The groups are shells around one centre, one inside the other: the same stretched ball of 5 dimensions in 9 sizes.
In the rows, 128 means zero.
Known rows, each followed by its group:
[105 130 110 110 101 107 109 162  84  93 146 140 112 151 126  65 155] | lipid
[125 171  73  86  84 112  90 115  67  70 179 136 102 152 143  93 165] | zefu
[120 112 188 107 115 109 157 131 120 135  77 110 103 157 101 140 128] | feb
[ 80 130 106 122 137 163 134 154  93 100 164 131 137 147 141  86 148] | feb
[ 77  87 171 131 166 170 173 138 136 139 117 124 148 146 129 149 118] | Fafu
[ 81 113  65 126 119 151 101 177  76  95 176 163 143 160 153  61 160] | lipid
[ 79  89  70 127 127 135  92 166  94  91 190 183 151 149 160  75 150] | feb
[114 172 107  93 108 138 126 110  82  86 161 112 108 147 134 113 154] | von
[128 119 170  96 112 104 141  99 122 121 105 121 105 149 116 164 127] | Dide
[ 97 104  57 113 106 118  76 150  84  83 192 185 138 154 161  83 157] | Dide
[138 146 160  85  89  70 120 103 106  93 122 118  85 139 109 123 139] | gize
[ 92  90  69 118 117 126  86 149  95  93 184 186 145 153 161  97 149] | Dide
[ 87  96 165 126 154 170 171 135 127 142 107 120 140 156 126 154 123] | von
[ 94 141  23 105 103 135  66 139  64  59 230 177 137 148 174  68 169] | zefu
[116 178 126  95 103 126 134 125  80  88 143  99  97 146 119  92 155] | gize
[140 133 158  85  91  71 118  98 111 100 119 126  90 143 113 140 136] | Fafu
[107  89 168 115 136 139 155 118 131 142  98 130 129 158 124 173 121] | von
[ 94  69  90 123 118 122  95 157 105 112 155 187 145 161 152 109 142] | pep
[111 109  98 109  97 106  98 151  89 101 143 159 118 161 135  92 152] | feb
[123 143 190  97 122 129 170 101 119 127  90  88 100 150 104 162 127] | Dide
[133 116 181  93 105  81 136  99 126 116 102 123  97 144 109 157 125] | feb
[100 161  77 102 107 128 100 137  73  67 194 137 118 140 146  67 162] | von
[136 159 187  86 107 111 161  90 112 118  92  84  86 148 101 161 132] | gize
[ 75 101  37 125 122 141  74 169  80  74 219 193 155 148 173  56 160] | girug
[131 124 225  96 126 114 182  87 140 143  64  86  96 148  94 194 113] | Fafu
[113 143 142 104 106 114 134 142  93 104 121 114 102 151 113  94 147] | gize
[119 124 105 101  90  92  97 141  88  92 147 151 107 154 131  90 153] | Dide
[ 69  44 139 143 163 161 144 161 136 141 131 168 166 154 145 137 120] | girug
[108  94 176 114 122 101 142 142 125 125 100 132 115 148 111 123 127] | von
[ 89  98  53 121 104 112  71 178  78  80 191 190 138 154 157  48 162] | lipid
[117  71 135 112 104  85 105 142 117 120 117 170 121 158 128 126 134] | zefu
[ 67  78 127 139 158 166 143 166 119 123 147 153 158 149 143 106 131] | girug
[ 85  89 165 126 160 168 168 127 134 139 117 127 145 151 132 163 119] | pep
[ 96  39 160 130 140 129 140 145 141 152  96 166 146 164 131 163 116] | girug
[102 172  48  97 104 143  91 124  63  61 213 142 122 145 160  78 168] | Fafu
[109 140 167 103 136 151 166  99 118 122 117  98 117 147 121 164 128] | pep
[ 90  74  77 120 120 113  82 149 105  93 185 196 148 148 161  98 143] | lipid
[112  83 245 116 144 115 191 119 157 159  48 100 112 147  90 180 103] | zefu
[ 85  86  97 121 138 142 110 135 113 103 177 172 152 145 158 123 136] | zefu
[126 168 119  85  94  91 107 103  90  70 168 123  95 133 128 103 150] | Fafu
[102 112 140 116 115 113 129 158 102 111 123 135 116 151 119  90 142] | gize
[ 68  61 149 144 166 180 163 166 130 149 114 146 161 161 136 135 123] | lipid
[111 160  80  93 105 127 100 110  81  72 190 138 116 142 150 105 156] | pep
[ 91  87 193 125 155 144 173 133 141 140  98 119 133 145 116 152 115] | pep
[108  91 193 110 144 126 163 101 146 135 102 123 125 142 119 183 111] | girug

New rows. What belongs after each?
[105 174  55  95 100 136  92 125  63  62 206 139 117 145 154  75 168] | feb
[ 99  93 150 122 120 113 133 166 110 121 112 141 122 154 117  94 137] | lipid
[ 84 107  48 124 110 135  81 181  72  85 190 180 142 159 159  49 164] | lipid
[116 188 112  89 105 134 129 109  78  79 163 101 100 142 129 103 156] | feb
[127  97 229 104 127 107 178 103 147 153  53 101 102 153  93 191 109] | gize
[ 99 143 126 108 123 129 130 135  97  91 157 123 118 138 130  93 145] | Dide
[107  51 216 123 144 114 169 128 158 162  62 135 128 154 107 183 104] | zefu
[ 88  95 110 125 125 138 121 167  99 114 141 154 137 159 138  91 145] | von
[125 132 132  91 108 104 117  91 111  96 148 135 110 142 134 151 136] | lipid
[110 113 140 109 119 134 139 129 107 124 114 129 120 161 125 138 137] | Dide
[ 62  80 118 141 164 188 149 167 115 129 148 150 164 156 148 113 133] | lipid
[130 157 225  90 127 124 191  81 131 132  73  64  89 142  91 183 119] | girug
[111  89 129 108 118 109 114 118 120 113 140 161 129 150 139 146 131] | feb
[107 167  84  98 107 146 115 125  73  83 174 124 116 152 143  97 160] | feb
[105  44 182 124 132  98 138 141 147 145  90 161 132 153 119 155 113] | lipid
[112 151 175  99 132 142 168  99 116 116 116  90 109 142 114 155 129] | Dide
[105 150 131 100 125 132 134 110 103  90 160 117 116 135 133 121 140] | von
[ 86 127  32 114 110 137  72 154  69  66 222 180 142 148 171  59 166] | feb
[111  87 213 116 145 145 187 112 147 164  59 106 122 161 105 198 109] | lipid
[122 160 151  90 110 108 136  99 104  91 140 106  98 135 119 128 139] | Dide
[ 86  61 100 131 131 144 113 162 110 127 141 179 153 167 151 120 138] | Fafu
[113  99  94 104 103  96  86 125 103  92 167 176 126 149 149 117 144] | Fafu
[102 164 108 102 122 157 136 118  86  93 162 111 119 148 138 114 151] | pep
[ 91  92  79 120 123 142 101 146  98 105 169 174 146 159 158 112 146] | Dide
[ 74  93 170 132 167 172 174 142 133 135 121 121 147 144 128 139 120] | lipid
[134 146 163  91  88  77 128 126  99 101 106 110  83 147 101 105 144] | girug
[ 95 146  82 112 112 147 113 155  73  89 168 136 124 156 142  72 161] | Fafu
[110  68 189 122 127 117 158 145 135 155  66 133 122 165 107 155 120] | lipid
[ 92 125 166 116 143 146 162 133 118 117 125 109 124 140 119 122 130] | pep
[ 94 152  60 107 114 150 100 138  72  74 199 146 131 148 157  79 162] | Dide
[138 130 161  92  88  79 126 119 105 112  98 121  88 155 106 128 140] | zefu
[107  73 185 120 133 124 158 136 136 149  79 133 126 160 113 159 118] | Dide
[117 160 147  98 110 132 148 122  93 107 119  97 100 152 114 118 146] | feb
[ 90 106 109 124 120 132 119 173  92 107 143 149 131 157 133  74 149] | girug
[ 99 123 194 113 152 163 188 111 132 139  95  91 123 147 112 170 119] | feb
[112 194  96  91 103 140 123 119  68  74 171 103 102 145 132  86 163] | girug
[ 83  74 135 128 144 135 131 150 125 119 142 159 146 146 139 120 128] | pep
[ 99  66  86 121 108 105  83 161 103 107 157 195 140 161 151  98 145] | zefu
[ 92 161  64 106 111 136  97 146  69  63 207 142 124 139 152  54 165] | zefu
[ 83 101 130 125 151 178 153 135 115 129 135 133 147 157 141 144 132] | feb
[102 115  79 112 103 122  95 155  82  94 163 162 127 159 145  83 156] | Dide
[ 88 114 161 122 142 142 156 149 116 118 123 118 127 143 119 108 132] | Fafu
[109 136 202 105 144 150 188 100 131 134  92  83 112 144 107 173 119] | feb
[117 164 109  92  98 100 106 119  84  70 173 127 101 135 131  86 154] | pep
[104  57 158 123 128 118 135 144 132 143  97 159 135 163 126 151 122] | feb
[123 120  92  99  83  84  83 141  84  88 153 163 108 157 135  88 156] | Fafu
[ 98 108 178 121 133 134 164 153 117 134  92 112 118 154 107 117 130] | girug
[122 131 225  99 136 129 190  89 140 141  71  79 101 144  96 189 113] | gize
[ 96  62 172 123 147 127 147 125 146 138 112 151 141 147 130 166 113] | zefu
[102 120  85 107 106 104  88 142  89  77 184 165 124 142 147  78 153] | von
[123 128 218  98 124  95 168 103 136 122  87  94  95 133  95 153 118] | lipid
[131 173 101  83  84 100 102 107  77  75 162 123  93 146 131 103 158] | pep
